The same things were measured in two ways. Each way mixes the same 12 hidden numbers, adds some noise and spreads widely along 7 directions of its own, which tell nothing about the thing.
In the rows, zero is written as 128.
Some things both ways: the first way, then the second way.
[122  89  78 164 142 156  85 199 153 123 101  66 159 138  98  99 118  68
 127 148 229 128 166  69 141 172 137 147]
[101  99 140 136 103 133  59 111 118 158 143  89 106  99  89 175 109 128
 129 145 145 121 159 157  69 105 155]

[130 112 148 109 120 101 122 120 126 108 110  89 153 133 159 141 105  90
 127 124 156 147 146 103 116  87 119 149]
[118  64 103  98 249 136 117 178  60 151 162 180 119  46 162  90  52 126
 112 166 179 171 112  46 105 154 121]

[110 103 153 182 131 137  70 124 142 130  44 136 143 115 127 132 148 135
  86 164 164 149 108 156 112 147 135 140]
[115  96 141 151  51 138  87 123 116 127 119 128  88 111  88 182 114 124
 141 134 117 106 163 152  97  50 152]

[153  68 152 183 109 180 111 209 128 151  71  67 137 139 101  90  91 133
 134 173 171 147 166  94 134 140 140 137]
[153 133 173 112 113 106 153 169 111 108 152  99 104 148 130 182  42 140
  70 172 150 130 169 190 154 119 159]

[147 136 175 138 139 168 154 110 103 169 151 133 151 120 137 152 149 114
 124 119  54 111  95 138 118 109  91  67]
[ 99 135  71 120 137 123 117 105 111 105 116 123 134 131 116 123 115  79
 128 163 134 108 116  65  82 109 122]

[110 144 144 110  93 118 218 198 116 162 145 101  98 151 155 124 113  99
 162  94 118 134 165 121 111 111 118  88]
[157 103 140 127 104 103 139 165 135 127 127 143 171 178 151 156 145 117
 125  91  97 112 137 163 183 141  88]

[138  59 110 127 129  96 102 146 115 123 136 127 132 105 140 124  40 172
 124  85 165 131 186  79 160  87 118 131]
[183 137 129 143 136  98 175 191 102 138 148  85  99 176 135 155  82 145
 105 142 164 137 133 158 164 116 122]

[176 112 134 139 128 131 135 121 115 114 114 119  85 106 132 140  89 148
 144 120  88 145 126  76 125  65 128 114]
[ 84 107 117 129 141 147 118 158  81 130 140 124 118 114 136 157  64 118
 104 130 181 126 200 160 129 107 150]

[121 155 142 173  89  92  98 127 127 160  93  93 136 152 130  78 134 107
 171 207  56  92 131 142 157 147 134 144]
[ 90  60  75 129 141 150  94 160  99 169 153 131 100  84 137 114 112 118
 132 152 138 117 135  64 100 133 140]

[ 96 162 139 148 122 136  93 139 166 155 120 121 146 162  98  93 147  84
 191 184 172 100 104 125 117 180 194 134]
[ 38 158 107 185  77 164 146  99 122 125  87 140 199 172 116 163 176  84
 139  92 147  75 152 125 130  71 157]

[125 115 123 112 121 113 149 126 122 143 129 149 124 132 137 154  66 160
 165  84 132 103 146 110 142  72 121 135]
[150 124 159 147 111 125  84 106 143 130  87 155  98 108  79 138 162 135
 171 111  94 134 143 121  76  76 101]

[169  97 151 130 112 136 128 124 101 149  80 141 116  87 129 152  83 151
 136 123  87 147 150 126 114  48 131 123]
[125 143 124  99 162 121 202 166  93 118 135 152 155 147 189 129  73 152
  86 143 123 173 121 123 153 166 158]

[127 146 147 124 124 177 164 198 146 162 158 116 168 152 109 173 123  92
 137 108 125 174 132 128  72 130 134  93]
[132 149  99 108 129 149 142 110 106  95 112 123 172 176 135 133 126 133
 123 105 113 116 127  95 125  97 137]

[146 122 136 115 125 177 140 153 129 138 142 146 139 117 116 160 107 139
 138 113 137 146 124 107 103 109 148 114]
[139  94 142 142 162 124 104 159 107 155 143 139 103 130 134 136 128 131
 142 109 160 115 145 130 142 114  96]

[ 84 159  97 156  96 107 134 178 132 188 137 202 142 128  79 145  88 162
 174 129 128  86 160 187 138 160 155 142]
[111 137 146 111 172 151 133 138 153 159 100 109 133  85 122  74 146 145
 166 126 133 147 112 108 116 193 159]

[143 147 140 122 107 130 143 155 133 137 132 117 135 153 113 156 104 126
 154 150 114 133 134 131 126 125 150 140]
[ 88 102 115 152 138 163 125 144 102 126 139 139 142 127 140 135 110 119
 100 130 142 107 143 120 137 109 131]

[131 142  99 159 118 138  85 139 143 161 111 109 145 149  89  79 102 120
 215 167 125  76 128  81 162 135 181 159]
[105 114 161 147 112 130 101 128 139 155 117 143 112 130 129 143 160 140
 155 104 125 109 137 144 115 110 137]

[135 141 131 161 135 121 103  66 126 104  52 167 122  82 105 185 137 168
 106 139 101 125  92 163 119  96  97 155]
[ 83 155 133  71 126 151 151  84 130  87  97 188 157  98 146 118 111 119
 128 141  68 162 117 110  96 150 168]

[145  96  89 147 116 122  93 153 138 156 115 140 127 128 101 130  68 148
 163 169 140  98 164 127 166 130 169 157]
[115  69 104 157 111 131 122 166  92 170 148 146 121 125 138 160 133 116
 129 131 125 113 146  94 143 114 121]

[109 137 170 110  74 169 206 196 137 179 147 105 162 125 141 139 132 104
 153 148 113 160 158 164  76 135 129  97]
[145 130 158 119 119 127 139 143 131 125 148 120 101 149 122 157  98 133
 105 133 113 139 148 194 137 129 121]

[ 88 143 133 140  87  49 126 156 134 102  99  85 110 156 149  77 129 133
 138 154 152 124 171 136 163 174 137 154]
[116 142 109 103 134 139 141 117 174 131  95 157 156  87 130  58 152 137
 129 133  78 142 138  67  96 165 126]

[164 171 103 150 148 135  98  88 124 132 115 165 108 136 105 144 128 167
 178 144  74  78  70 107 168 123 165 159]
[120 129 145 138 157 125 108 145 130 141 126 119 122 127 149 113 142 118
 141 122 157 106 121 128 147 134 110]

[108 116 158  70 114 153 177 133 112  93 110 153 100 115 175 165 138 164
  72  62 158 185 148 136  84  80  95  89]
[127 124 177 136 117 126 139 137 159 119  96 173 128 107 127 105 141 144
 142 117 101 119 141 140 133 128 121]

[108 117 128 170 113 137  77 202 133 129 107  55 193 140 113  97 148  53
 103 189 186 121 119  97 130 214 161 156]
[170 122 147  94 144 108 106 148 131 119 154 136  97 173 194 129 138 139
 107 125  78 128  95 137 163 143  76]

[125 170 145 157 113 125 100  66 142 136  68 108 129 144 122  91 157 147
 197 171  61  98  90 117 154 107 143 145]
[119 106 161 162  91 134 113 148 161 143 125 126  99 125 114 130 148 138
 154 107 121 107 120 192 123 107 126]

[119 153 145 138 123 158 112  94 153 148 111 109 156 156 141  97 162  84
 180 183 123 105 106 121 120 132 129 141]
[106 233 108 158 137 140 181  73 137 102  90  77 169 175 120 111 157 105
 119 145 131 127  79 116 120 130 140]

[145 102 139 138  93 157 108 140 136 220 128 127 178 109 151  93 107 108
 179 190  69 126 159 138 112 105 161 123]
[124 109 101 121 180 121 146 161 108 176 151 150  83 101 178  82 132 136
 152 142 140 150  90  77 134 167 119]

[ 69 166 117  85 133 141 183 102 154 100 154 163 143 132 162 187 162 102
 114  63 151 146 118 135  65  96  53  94]
[ 19 157 120 101 148 178 137  52 141  92  70 203 202  86 133  80 167  72
 183 116 116 102  95  65 101 147 170]

[129 127 142 147 125 125 145 149 131 170 107 134 124 144 133 132 107 126
 161 118 127 128 152 145 119 104 122 121]
[144 149 116 158 107 126 127 106 141 125  99  94 161 144  93 128 162 123
 152 112 114 119 110 130 113 112 111]

[134  98 156 220  92 112  88 178 117 180  56  42 175 153  94  61  68 107
 200 191 112  82 155  89 168 116 126 185]
[ 92 168 146  79 147 122 185 128 134  83 131 154 182 163 197 121  96 107
  87 160 116 128  66 126 161 167 170]

Other things, the second way, with their names:
z_800: [125 106 148 119 122 118  99 117 126 139 154 135 105 126 105 167 106 121
 131 133 132 128 135 172  91 109 127]
z_905: [122 123 117 136  97 132 122 111 136 114 112 130 123 114 113 119 132 125
 145 131 109 104 134 119 113 107 128]
z_533: [149 202 115 106 123 115 179 115 131  94 107  97 128 173 129 133 110 119
  95 164 103 142 127 114 130 137 134]
z_906: [131 123 162 158 102 131  93 104 105 131 104 142  96 123 105 173 145 138
 150 115 107 124 157 142 107  82 119]
z_639: [ 59 147  98 157 156 178 126 140 125 141  99  94 121 115 130  87 145 110
 129 155 152 107 105  67 109 136 163]
z_413: [120 128 104 115 142 128  96 114 128 153 135  96 115 104 142 106 139 135
 135 147 112 137 109  93  98 158 128]
z_745: [ 99 160 179  93 138 123 203 139 165  83  95 174 144  93 123  95  74 110
 123 169 134 137 117 150 134 163 181]
z_23: [152 166  82  91 230 132 153 131  89 143 110 117 128 139 159  76 142 119
 147 133 141 147 128  12 147 185  98]
z_549: [218 156 138 134  37  78 196 126 150  84 141 119 137 236 147 165 123 182
  94 108  67  99 128 182 163  74 107]
z_893: [ 91 119  84 179 139 128  88 148  97 184 150  93 142 159 133 166 155  85
 125 120 184 111 121 122 119  87 108]
z_579: [130 130 142 175 129 134  84 180 128 147 129  55  66 107  81 140  83 123
 106 165 207 113 161 162 103  59 137]
z_44: [142 144 103 150 190 127 140 151 145 150 148  79 148 144 139  78 147 117
  95 153 143 115  88  93 144 176  86]
z_503: [165 220  99 118 167 141 205 115 145 107  89  71 168 159  97  80 117 152
 115 138 118 183 101 110  96 152 141]
z_634: [228 143 105  83 136  93 159 150 105 125 118 105 108 158 114 138  88 176
 117 150  91 179 135  61  97 116 129]
z_819: [ 84  61  79 134 127 126 120 151 107 154 162 141 174 135 150 132 117 112
 134 122 164  79 115  90 122 120 147]
z_387: [149 213 163 120  93 142 145  41 190  72  65 107 107 100  96  64 151 193
 145 125  48 141 142 165  73 140 137]
z_9: [ 97 112 126 148 138 144 148 163 128 127 146 120 165 140 166 110 118 122
 115 116 157 102  96 165 168 138 134]
z_514: [ 74 153 155 111 141 146 111 150 119 116 144 107  73 113 148 150  55 116
  77 177 164 147 148 193 106 117 168]
z_625: [187 110 142 159 148 110  63 154 145 188 152  56  85 108  80 128 146 131
 176  98 174 143 114 206 111 114  70]
z_283: [126 182 105 117 219 119 180 125 139 139 104 106 177 131 175  45 161 136
 123 147 124 145  77  46 141 231 115]
z_823: [161  99 136 115 134 109 138 158 126 137 137 159 143 146 167 130 144 136
 127 109  73 144 106 137 165 165  83]
z_115: [141 120 118 119 172 127 100 145 129 156 106 130 135 121 131 100 161 130
 162  96 127 138 140  90 121 147  92]
z_460: [102  84 113 159 106 120 106 147  84 164 135 149 121 134 161 174 156 102
 131 139 113 102 135  79 152 123 118]
z_54: [ 89 136 109 110  77 123 146  76 133 114  99 170 169 134 129 144 141 130
 125 131  70 119 156  80  81 123 162]
z_659: [163 127 136 117 155 118 124 163 150 150 128 117 107 112 124  95 124 133
 148 134 141 142  97 120 124 128 114]
z_672: [161 173 149  88 184 147 123 132 162 128 112  79  87 112 138  56 140 157
 151 128 100 165  88 146 130 195 113]
z_702: [156  97 165  70 179 121 145 162 115 104 141 175 110 100 169 103  69 168
 110 137 100 160 133 135 141 174 122]
z_885: [109 168 126 148  95 158 137 113 162  97  82 133 124 134 117  95 152 134
 131 113  93 114 146 142 113  93 122]
z_711: [171 120 112 196 138 144 111 163 137 153 133  18 119 145  84 105 155 138
 133 124 147 102 105 154 149 136  85]
z_401: [112 118 105 146 188 159 108 181 135 173 139  78  90  99 135  63 126 138
 151 135 192 129  77 109 112 131 139]
z_91: [158 108  93 120 154 135 109 154  72 139 155  84  89 142 114 153  78 145
 133 117 163 147 154 146 109  98 119]
z_700: [145  43 141 171 118 119 107 200  84 153 187 135  82 127 153 170  90 127
 117 133 160 102 116 176 173  83 102]
z_876: [ 80 166 163 123  98 111 121 119 160 142  99 136 151 149 169 146 172  99
 123 137 106 108 131 127 149 155 147]
z_254: [157  91 152 119 106 124 136 132  98 138 117 166  86  95 125 148 113 164
 159 135  80 153 138 108 119 125 145]
z_214: [113 139 107 101 185 155 121 154 105 148 141  75 156 128 154 118 115 109
 128 131 145 165  82 136 152 183 141]

Some of these things the first way, each followed by its name:
[131 160 176 160  98  94 119 135 109 146  97  98 136 154 110 100 115 119
 176 168  88 100 126 136 146 127 139 154] => z_702
[132 117  80 142 159 150 138 153 174 154 132 115 153 120 132 144 127 103
 168 115 166 144 136  96 122 137 153 126] => z_625
[110  95 170 116 116 179 119 170 152 155 100  85 191 132 169 135 164  59
  83 159 191 196 139 147  60 149 148 108] => z_700
[146  95  88 105 144 228 136 179 154 150 176 122 163 125 107 159 129 118
 118 132 152 141 141  97 122 158 137  75] => z_533
[131  93 118 120 165 143  96  95 133  55  89 135 114 107 156 162 151 154
  42  85 175 179 130 104 114 107  73 107] => z_905
[156  85 136 175 142 133  90 169 124 136  94  63 153 129 101  95  86 118
 147 119 142 148 167  70 147 105 119 126] => z_819
[ 77 110 165 149 118  85  85 114 140  67  67  92 144 117 126 100 133 132
  96 119 210 160 154 120 117 134  94 136] => z_503
[157 116  87 140 147 201  86 130 144  98 143 144 110 121 100 131 116 140
 129 152 134 128 114  60 121 123 129 113] => z_23
[ 81 122 132 113  90 143 124 153 154 181 121 129 159 156 169 102 138  73
 148 167 156 135 177 160  88 130 128 114] => z_254
[125 139 162 158 120 114 122 152 137 177 144 110 169 126 128 120 119  78
 160 148  99 139 129 131  92 130 141 108] => z_91
[ 98 165 109 119 113 127  99  91 128 104 118 160 130 136 126 145 155 142
 112 137  93  98  98 136 134 134 113 120] => z_639
[135 138 136 146 124 135 134 144 115 132 106 150  93 114 115 135 114 144
 139 110 111 129 120 110 114 104 140 111] => z_115
[ 58 150 161 113  99 105 161 116 130 143 142 154 160 139 141 128 130 158
 146  99 148 103 142 172 133 147 102 107] => z_745
[103 130 100 153 100 153 139 200 151 164 141 108 167 138 114 121 117 103
 151 145 116 128 160 123 114 151 120 112] => z_672
[ 83 109 179 110 102  95 131 148 119  91 108 122 128 115 176 138 138 139
  50  99 170 186 141 148  86 132 109 100] => z_885
[145  85 120 149 121 153  99 140 118 112  86  73 149  93 127 126 110 122
 111 147 124 125 117  66 136 105 122 131] => z_514
[ 96 152 140 121 112 108 132 141 136 153 120 113 153 117 160 117 167  54
 142 153 151 121 103 131  97 156 166 135] => z_893
